The rows come from 5 hidden closed curves, with some noise, and rows from the same curve form a group. Each curve winds through 8 dimensions. The rows are also pushed far along 5 directions, which tell nothing about the answers.
In the rows, zero is written as 128.
Known rows, each followed by its group:
[167 140 107 109 112  91 128 121 119 116 146  98 141 142 131 151 117 144
 138 130 162 126 117 119 124]
loda
[ 69 154 146 119  71 184  93 114 129 197 124 158 149 133  97 180 165  24
 180   4 160 134 121  65 154]
keku
[132 131 109 151  58 143 185 128  98 120 160 104 155 174 106 124 134 113
 148 121 157 113 129  83 160]
fosam
[107 119 118 139 129 143 171 114 101 160 167 168 176 189 127 129 104 119
 111  88 128 119 133  54 130]
gativ
[133 114 148 126 114  97 128 145 115 110 105 100 111 118 115 132 114 120
 149 139 116 124 112 138 138]
babik
[118 175  97 135  88 126 130 138 131  85  93 140 181 138 147 190 204 104
 124 111 135 108 108  97 232]
gativ
[110 123 122 131 160 167 151  98 128 183 176 168 181 180 131 120  99 128
 101  88 133 118 152  57 100]
keku
[102 111 132 132 127 165 148  94 114 156 180 158 113 152 126 116 109 111
  81  99 144 159 152  96  97]
keku
[127 113 130 157 146 166 123 128 147  94 102 127 103 100 130 112 147 119
 114 158 116 153 174 174 148]
loda
[134 172 130 103  32 120  91 134 137 115 106 125 161 129 127 155 161 131
 156  70 158  80  97  95 212]
loda
[ 86 148 143 120  76 129 105 122 109 156  88 130 136 131 104 161 144  87
 172  82 166 121 127  88 172]
gativ
[121  99 146 141 134 136 157 138 129 127 143  72  71 128  90 115  88  78
 185 155 125 170 133 137  67]
fosam
[ 99 122 129 118  91 180 166 112 115 171 185 145 155 156 111 119 110 126
 116  89 158 119 150  58 138]
gativ
[110 120 145 105 103 132 147 140 102 166 148 106 134 138  88 137  87 120
 190  90 158 124 139  77 131]
loda
[ 94 120 137 129 151 109 152 152  94 156 116 105 100 115  99 145 119 110
 163 145 129 136 120 125 107]
gativ
[152 165  91 124 100 111 141 140 119 113 147 106 146 152 128 154 162 126
 158 112 151 116  95 124 135]
keku
[168 153  85 153  78 127 162 113 129  53 155 104 162 177 142 110 163 153
 108 149 119 108 119 117 156]
keku
[123 135 127 105  82  92 186 164  82 127 148  21  95 127  66 132 111 145
 215 179 173 114 104 117 114]
fosam
[133 137 124 159 123 126  81  87 150  79  60 153 139 118 167 136 171 123
  63 150 120 130 158 151 184]
loda
[148 109 120 134 178 113 146 138 134 121 140 130 119 117 150 124  99 163
  98 170 113 142 153 146 115]
babik
[122 128 112 145 156 129 124 124 126 117  98 157 138 131 143 133 149 111
 116 146 124 146 127 143 131]
loda
[131  94 146 144 175 140 100 114 151 123  79 131 120  90 138 126 123 109
 104 172 118 152 166 167 127]
babik
[146 162  84 150 117 145 121 115 151  95 117 169 184 131 175 125 182 166
  74 153 118 103 137 129 180]
loda
[117 108 131 155 121 162 149  89 118 146 148 160 167 166 127 104 119 123
  83 115 127 118 156  86 129]
babik
[104  99 132 127 188 127 167 134 110 154 154 125 100 126 122 141  95 114
 113 155 127 163 144 120  86]
gativ
[102 143 127 135 133 134 105 110 144 127 106 153 130 130 147 130 132 128
 115 126 112 132 145 108 136]
fosam
[ 81 154 121 142 105 198 124 122 150 142 119 165 166 124 134 164 200  71
 114  78 120 122 139  90 186]
gativ
[124 136 134 110 119  70 126 158  90 152 106 102 125 122 100 132 120 145
 185 129 135  94  81 133 112]
keku
[133 148  93 137 118 153 141  95 137  91 131 141 186 157 148 131 181 126
  79 152 132 113 115 109 158]
fosam
[125 112 121 162 120 138 164 116 111 108 145 116 117 156 123 126 138  81
 103 135 110 150 125 122 114]
babik
[117 134 121 145 126 143 129 128 136 117 112 128 114 125 129 115 153 115
 134 152 118 135 122 152 118]
keku
[102 136 106 161  51 199 162  88 116 113 168 143 156 172 119 123 175  71
 102  95 136 140 145  68 159]
gativ
[151 161 134 117  94 103  86 163 158 106  87 115 118  91 140 147 155 139
 171 113 121  99 102 163 173]
babik
[141 156 105 106 110 118 140 134 114 129 173 161 142 154 148 130 132 173
 102  84 141 114 110 105 142]
keku
[136 110  95 177 129 174 179  88 116 109 172 137 140 177 134 104 122 118
  84 148 132 163 191 100 120]
gativ
[146 138  92 149  90 167 170 112 147  45 166  96 138 143 142 106 175 134
  86 180 106 136 132 133 151]
fosam
[122 139  95 166 103 147 158 106 108 110 150 121 114 155 124 129 158  90
 120 128 133 158 148 114 116]
loda
[102 116 143 158 180 151 119 126 158 155  97 152 120 116 142 112 106 114
 139 157 101 141 163 132  97]
fosam
[111 108 123 156 177 136 143 115 127 120 110 162 143 136 148 126 121 121
  86 159  99 146 160 120 132]
gativ
[135 123 150 112 137  95 121 134  97 198 127 134 134 166 104 124  74 134
 178  79 171 106 111 115  92]
loda
[145 143 125 121 136 133  99 140 162 119 114 140 145 116 147 145 143 132
 134 104 121 119 130 139 156]
gativ
[179 126 115 123 130 107 126 121 126 143 155 139 177 167 136 128  92 151
 140  92 145 108 129 106 120]
babik
[112 130 136 118 157 112 120 133 129 134 124 129 112 127 127 134 113 123
 136 125 111 136 119 125 101]
keku
[148 113 125 132 183 111 136 129 114 170 153 145 113 135 132  98  79 176
 124 132 134 137 157 142  71]
fosam
[ 98 143 117 137 121 130 125 128 119 137 110 150 137 121 128 139 144 116
 145 127 120 132 135 103 142]
loda
[ 68 130 123 174 117 185 150 116 139  68 101 109  89 100 126 138 192  72
 102 177  90 173 175 129 172]
keku
[144 168  98 157  89 105 107 128 138  73  77 107 120 115 148 158 179 117
 144 154 133 133 130 152 178]
fosam
[131 123 130 140  89 156 146 145 142  75 109  57  97 113  97 133 154  76
 178 166 140 150 131 156 153]
loda
[146 123 118 154  97  91 153 124 102  63 109  75 108 138 119 108 140 135
 124 191 111 124 112 153 133]
babik
[110 137 176 104  98 111  88 153 122 198 101 130 103 119  96 133  99 112
 208  57 164 102 104 128 122]
loda
[ 93 114 128 148 124 205 152 101 147 125 149 147 158 148 123 106 151  88
 100 129 111 136 151  96 134]
fosam
[148 134 127 143 161 115  94 118 150 137 109 151 114 133 153 121 110 129
 132 119 116 142 145 150  93]
babik
[143 122 137 104 158 127 117 136 149 137 129 155 167 128 144 102 111 173
 110 138 115  91 107 136 121]
fosam
[103 112 156 117 158 145 116 132 138 162 111 131 133 117 108 109 103 124
 160 132 122 121 134 129 103]
fosam
[147 142 107 139 131 102 130 123 126  72 113 121 135 129 151 116 154 175
  86 171 105 110 124 152 154]
gativ
[ 89 114 152 118 155 124 127 134 124 133 121 117  87 112 116 141 114 105
 129 125 112 155 137 123 113]
gativ
[150 122 111 133 166 124 165 132 117 153 179  96 109 145 118 102  87 163
 150 155 139 138 150 135  55]
fosam
[128 152 113 131 122  97 121 127 109 121 107 147 153 147 141 138 141 149
 124 116 128 106 112 117 157]
keku
[133 128 115 163 166 156 120 100 148 145 131 167 124 138 156 113 134 123
  86 131 118 148 164 143  95]
babik
[101 111 142 142 177 142 150 127 143 166 132 132 117 134 128 107  78 127
 141 167 111 137 156 108  76]
fosam
[ 86 133 126 138  70 151 167 122  98 125 158 112 106 140 104 126 145 103
 132 119 135 142 135  85 142]
loda
[122 124 131 132 184 110 116 141 150  87  87 121  94  83 152 120 134 168
 101 201  87 138 150 178 134]
keku
[ 79 118 144 132 106 166 152 101 108 184 170 159 139 177 106 110 104  87
 128  74 139 134 128  57  95]
keku
[118 101 143 143 143 138 119 117 110 152 109 131 112 112 109 113 124 111
 126 128 130 140 153 148 109]
babik
[155 103 114 164 143 137 153 102 114 109 154 109 111 142 122  89 111 144
 106 165 118 152 176 147  88]
babik
[125 127 112 120 137 116 153 105  96 149 161 174 167 171 146 123 107 164
  72 114 142 115 124  83 130]
gativ
[157 130 132 120 140 116  92 140 159 120 100 155 160 114 158 147 133 132
 114 111 116 111 115 142 165]
babik
[145 116 124 152 112 132 129 112 127 100 114 108 118 137 123 127 131  96
 131 145 139 152 146 142 128]
fosam
[ 77 122 155 129 157 147  85 123 157 146  67 150 101  71 133 140 125  96
 141 152 110 157 162 133 131]
loda
[ 79 137 139 125 112 151 114 102 124 147 114 163 139 142 128 162 146  72
 110  84 137 144 134  78 156]
gativ
[ 92 133 120 125  84 152 164 140 111 111 147  77  97 100  91 153 147  93
 168 151 139 161 146 100 145]
loda
[136 143 110 115 125 140 151 118 127 146 173 156 192 167 144 112 129 173
  91 116 131  83 109  82 134]
keku
[158 115 152 110 139  94 119 144 124 154 128 105 103 134 115 109  79 159
 157 124 154 111 112 161  93]
loda
[117 111 128 158 133 157 162 132 132 125 133 131 133 145 124 107 122 102
 129 154 111 137 134 122 117]
fosam
[159 135  91 152 156 126 145 128 139  82 117 100 143 113 148 122 169 158
  98 203 111 120 142 169 138]
keku
[163 135 129  94 174  65  88 147 123 145 129 147 115 110 147 138 101 183
 131 100 124 119 103 164  95]
keku
[174 131 121 128 165  78 114 150 140 130 106 133 149 132 153 141 116 149
 134 143 123 103  97 158 121]
babik
[112 125 133 148 133 155 129 119 148 114 121 109 121 119 122 124 150  94
 129 145 106 138 139 135 118]
gativ
[133 110 121 147 141 125 120  97 114 104 119 129 107 120 132 120 131 121
  91 155 129 167 162 149 114]
babik
[132 143 137 121 118  60 108 151 100 134  89  99  85 110 113 126 115 157
 183 147 139 113  99 162 109]
babik

New rows, each followed by its group:
[127 150 151 109  65  95  94 157 118 127  82  76  79 106  91 154 126  95
 228 101 166 129  99 151 147]
keku
[108 119 133 115 101 121 188 132  90 143 192  82  82 166  88 123  84 112
 159 121 159 156 122  87  84]
keku
[118  92 142 136 164 162 141 100 147 133 151 117 113 118 125 107 107 118
  86 165 116 153 166 127  88]
keku
[115 149 113 140 120 150 100 107 164  71  94 138 133 115 155 138 188  99
  97 152 101 143 124 145 158]
fosam
[154 130 138 122 167  74  66 153 134 127  40 155 143  94 145 124 130 166
 149 143 114  98 104 191 148]
fosam
[147 141  82 159 152 123 156 123 121  60 133 116 130 126 155 122 183 159
  72 191  89 133 137 164 139]
keku
[145 114 120 148 145 124 155 131 104 147 164 151 136 152 131 109 112 150
 103 108 116 121 136 126 107]
babik
[114 117 125 144 115 152 157 110 127  94 132 114 118 138 129 124 143 105
  85 174 134 149 136 127 142]
loda
[147 136 101 134 122 105 153 139 105  78 114 108 134 126 137 132 157 163
 103 180 140 119 121 155 168]
loda
[123 113 127 127 161 126 158 135 128 115 134  89 109 108 121 107 120 152
 117 207 112 128 132 148 100]
keku
[139  77 141 142 159 148 173 135 116 134 155  77  81 119  92  94  85 113
 145 186 141 166 159 163  65]
fosam
[122 151 133 117 127 121  87 141 141 163  94 167 145 104 142 136 137 155
 142 106 132  97 124 131 153]
loda
[ 92 141 138 133  81 181 109 123 149 117 126 146 116 114 124 136 167  74
 134  84 118 143 133 113 162]
fosam
[114 139 119 137 113 145 113 108 128 114 124 187 163 146 151 122 146 138
  88  91 113 121 138 103 170]
loda
[131 121 117 144 148 121 146 138 110 135 141 126 120 140 119 128 120 126
 145 123 120 137 139 131 108]
gativ
[138 109 147 109 157  94 121 142  96 191 128 145 146 151 106 110  69 150
 172  93 146 106 109 122  85]
fosam
[124 108 132 133 155 139 140 126 124 144 127  94  97 118 109 135 110  99
 147 160 154 160 152 147  93]
loda
[156 139 134 131  85  82 147 165 121 107 127  60  98 142 105 121 113 126
 196 139 123 104  81 145 112]
babik
[119 111 140 123 174 149 126 131 150 160 128 143 121 115 133 112  98 132
 135 149 128 140 142 135  91]
loda
[136 111 147 144 181 134  86 112 162 131  76 167 124 105 154  88 105 162
  98 160 108 127 164 173 118]
keku
[ 94 123 144 149 169 117 105 126 127 129  71 151  89 112 134 123 117 119
 132 146 110 155 154 153 121]
keku
[131 134 114 161 128 143 140 121 157  74 109 117 125 126 156 140 172  95
  82 182 103 143 126 148 150]
babik
[121 126 129 141  98 151 119 100 126 131 113 155 175 147 130 126 146 113
 100 107 131 105 137  98 169]
babik
[153 141 112 118 127  76 123 120 118 124 136 120 134 139 141 129 102 170
 133 143 133 117 117 115 108]
loda
[132 115 132 145 127 135 141 132 146  58  88  96 109 121 133 113 147 112
 116 202 112 140 124 169 154]
loda
[147 108 119 119 170 132 146 104 129 143 179 137 166 144 143 108 105 169
  64 139 116 111 138 108  92]
keku
[122 142 139 142 167 108  68 136 150 141  77 184  97 100 162 139 132 125
 120  97  97 142 138 166 125]
babik
[124 129 120 158  88 149 133 115 130  85 122 127 119 135 130 122 152 100
 121 126 113 146 144 130 153]
fosam
[129 155 139 109  81  73 107 152  91 157  96 130 148 150 105 143 116 141
 198  70 158  81  81 107 160]
loda
[143 129 115 148 139 104 147 127 126 118 121 126 130 143 145 112 104 160
 121 172 120 122 145 123 124]
fosam
[155 104 149 126 128 112 142 136 131 149 149  94 131 150 108 108  79 127
 162 128 135 110 114 121  89]
babik
[134 129 136 139 123 117 126 133 125 136 126 134 122 143 130 127 129 105
 126 107 117 122 103 135 112]
babik
[204 125 118 108 140  73 139 156 115 158 175 112 150 158 125 105  76 196
 158 100 142  83  93 143  80]
babik
[148 171 117  91 116  76  89 145 136 122 114 157 174 142 155 148 142 169
 138  81 123  80  69 114 161]
keku
[ 97 133 136 144 123 135 146 136 138 143 116  84  73 110 110 146 113  87
 179 167 142 161 155 119 104]
fosam
[140 135 129 135  95 129 114 123 143  95 100  99 106 121 125 129 138 112
 145 148 147 139 129 154 144]
keku
[152 133 135 113 113  77 132 146  98 156 117 101 136 161 104 131  97 141
 181 111 171  96  91 127 114]
loda
[106 149 120 136  87 150 121 128 122 137 127 179 169 142 134 136 167 109
 122  74 114 105 107  94 171]
gativ
[100 112 148 158 169 136 114 124 134 168  86 143 114 119 126 125 110 103
 140 137 120 140 162 134 104]
babik
[114 133 130 132  99 157 127 132 150 123 117 130 149 122 127 142 155  82
 145 122 124 125 117 113 157]
gativ
[151 130 121 124 134 107 123 138 125 137 137 120 114 129 131 146 114 115
 149 109 138 143 118 138 105]
babik
[125 126 139  99 105  82 167 143  82 174 167  82 106 151  91 109  71 168
 178 134 166 105 100 102  80]
babik
[143 131 123 138 120 115 139 137 136  92 108  65  90 101 120 120 130 140
 156 200 134 135 141 165 124]
babik
[107 145 118 112  81 112 187 139  83 167 197  69  96 162  82 141  92 123
 192 112 175 132 120  64  84]
fosam
[135 137 104 109  82 107 165 131  92  94 152  91 149 153 106 159 134 123
 151 127 154 131 106  89 160]
loda
[103 123 130 134 148 148 113 113 153 127 104 147 129 100 143 131 126 117
 114 163 112 146 157 117 131]
loda
[114 121 109 146 100 137 163 115 101  95 122  96 122 120 113 147 160  98
 115 168 144 152 143 122 160]
babik
[130 112 132 142 139 123 150 118 121 139 134 101 119 148 117 126 109  99
 134 155 138 138 122 126  90]
babik
[118 141 130 108 128 118 100 129 145 145 107 151 149 111 146 137 116 149
 137 132 129 109 121 104 144]
loda
[141 118 103 169 164 159 135 116 167  74  96 138 151 114 163 119 171 117
  75 208  94 141 150 164 148]
gativ
[116 120 146 118 156 121 117 145 157  95  98  86  89  75 128 134 145 124
 123 193 100 136 120 173 123]
gativ
[136 112 132 124 138 156 129 121 141 139 161 113 112 107 121 121 132 122
 115 127 126 141 142 140  98]
keku
[149 139 136 115 136 110  86 142 156 115 101 152 134 109 149 101 130 174
 129 132 101  96 102 166 131]
keku
[143 132 125  96 189 102 129 140 126 168 157 162 152 139 151 143  91 185
 103 101 136 110 131 112 117]
gativ
[124 105 138 122 173 145 109 108 153 119 129 170 122 114 154 108 106 148
  75 139 106 153 158 136 122]
loda
[140 113 130 124 170 135 141 139 137 140 155 106 103 115 121 124 114 122
 134 141 121 149 132 152  77]
gativ
[121  99 143 121 139 140 161 145 122 125 155  87  68 116  98 110  97 109
 154 160 135 168 132 152  80]
loda
[153 149 104 130 186 122 102 127 171 104 116 182 149 132 186 108 133 188
  83 141  89 115 129 158 127]
keku
[101 140 148 103 125 107 122 150 127 182 116 132 141 134 116 134  92 138
 180 114 140  94 101  87 125]
fosam
[118 143 130 124 122 133 123 132 134 140 126 157 129 137 139 115 117 160
 126 115 139 115 135 121 146]
keku
[135 106 137 127 167 151 110 120 143 142 139 125 108  89 126 125 133 125
 102 133 115 147 157 159  96]
keku
[115 129 129 135 143 131 105 125 117 140 118 148 112 100 126 131 161 117
 118 111 110 137 128 155 115]
keku
[135 155 102 142 114 129 136 124 127 127 152 152 154 159 146 116 132 164
 120 106 117 109 133  99 133]
fosam
[123 133 144  84 129 125 110 123 135 175 148 170 163 138 141 142  92 157
 108  79 156 104 118  84 139]
gativ
[138 142 127 122 137 147  93 135 157 148 123 173 158 121 149 141 137 135
 130  73 125 115 140 126 153]
gativ
[111 140 120 152 102 161 134 133 132 120 133 149 132 131 128 123 158 105
 132 106 108 132 130 123 148]
fosam
[115 117 135 119 172  74 150 166  98 124 102  82  80  95 108 136 114 142
 156 194 118 136 112 166 102]
gativ
[ 88 134 164 109  96 104 100 138 107 177  91 117  96 108  95 138 114 112
 185 104 156 114 105 120 124]
babik
[156 142 111 118 155 107 122 131 138 128 143 135 169 142 145 116 133 168
 122 126  99  91 104 127 110]
keku
[127 131 122 122 104  90 154 162  84 126 120  93  98 117 103 158 113 129
 179 139 163 141 125 129 152]
gativ
[186 157  85 119  92 121 173 145 128 100 193  95 180 171 136 130 137 171
 139 121 146  89 101 105 149]
gativ
[107 121 141 149 125 160 134 118 130 161 132 133 107 136 116 108 117 109
 135 117 138 137 153 125 105]
loda
[ 64 131 143 157  81 182 134 107 101 173 135 166 113 155  97 116 141  65
 146  58 138 147 149  84 124]
keku
[126  93 166 109 178 122 121 155 122 155 102 114  88  99 102 116  80 135
 161 147 146 144 136 174 106]
loda
[109 126 115 146 164 155 153 114 144 106 134 126 133 131 143 125 140 129
  92 171 103 141 160 117 129]
keku
[139 140 125 144 107 112 112 117 120 126 109 140 129 137 138 121 138 148
 112 116 137 112 138 139 148]
loda
[197 146  88  90 148  80 137 152 118 118 173 167 192 159 165 112 107 237
 107 117 130  82  86 129 134]
loda
[111 106 142 134 120 127 169 120 101 159 150  80 103 155  89 125  97  83
 161 144 154 144 120 107  74]
babik
[166 140 111 118 138  89  94 122 140  97  93 113 136 105 150 154 136 151
 123 159 142 131 134 152 150]
loda
[140 134 117 145 168 126 123 125 162 138 124 147 116 122 165 122  99 155
 113 165 119 140 164 135 105]
fosam
[ 97 131 124 134 120 152 127 118 145 116 111 123 129 108 131 141 142 103
 132 159 122 144 145 106 145]
loda
[132 109 126 141 150 160 153 117 151 100 159  95  75 120 131 114 116 118
 108 169 123 179 174 152  95]
keku
[150 145 102 169 150 144  98  91 161 105 111 173 143 146 177 122 150 120
  82 125 105 146 160 141 125]
babik
[137 147 127 135 107 104 105 146 145 103  89 132 129 124 143 138 141 113
 156 133 115 119  99 141 151]
fosam
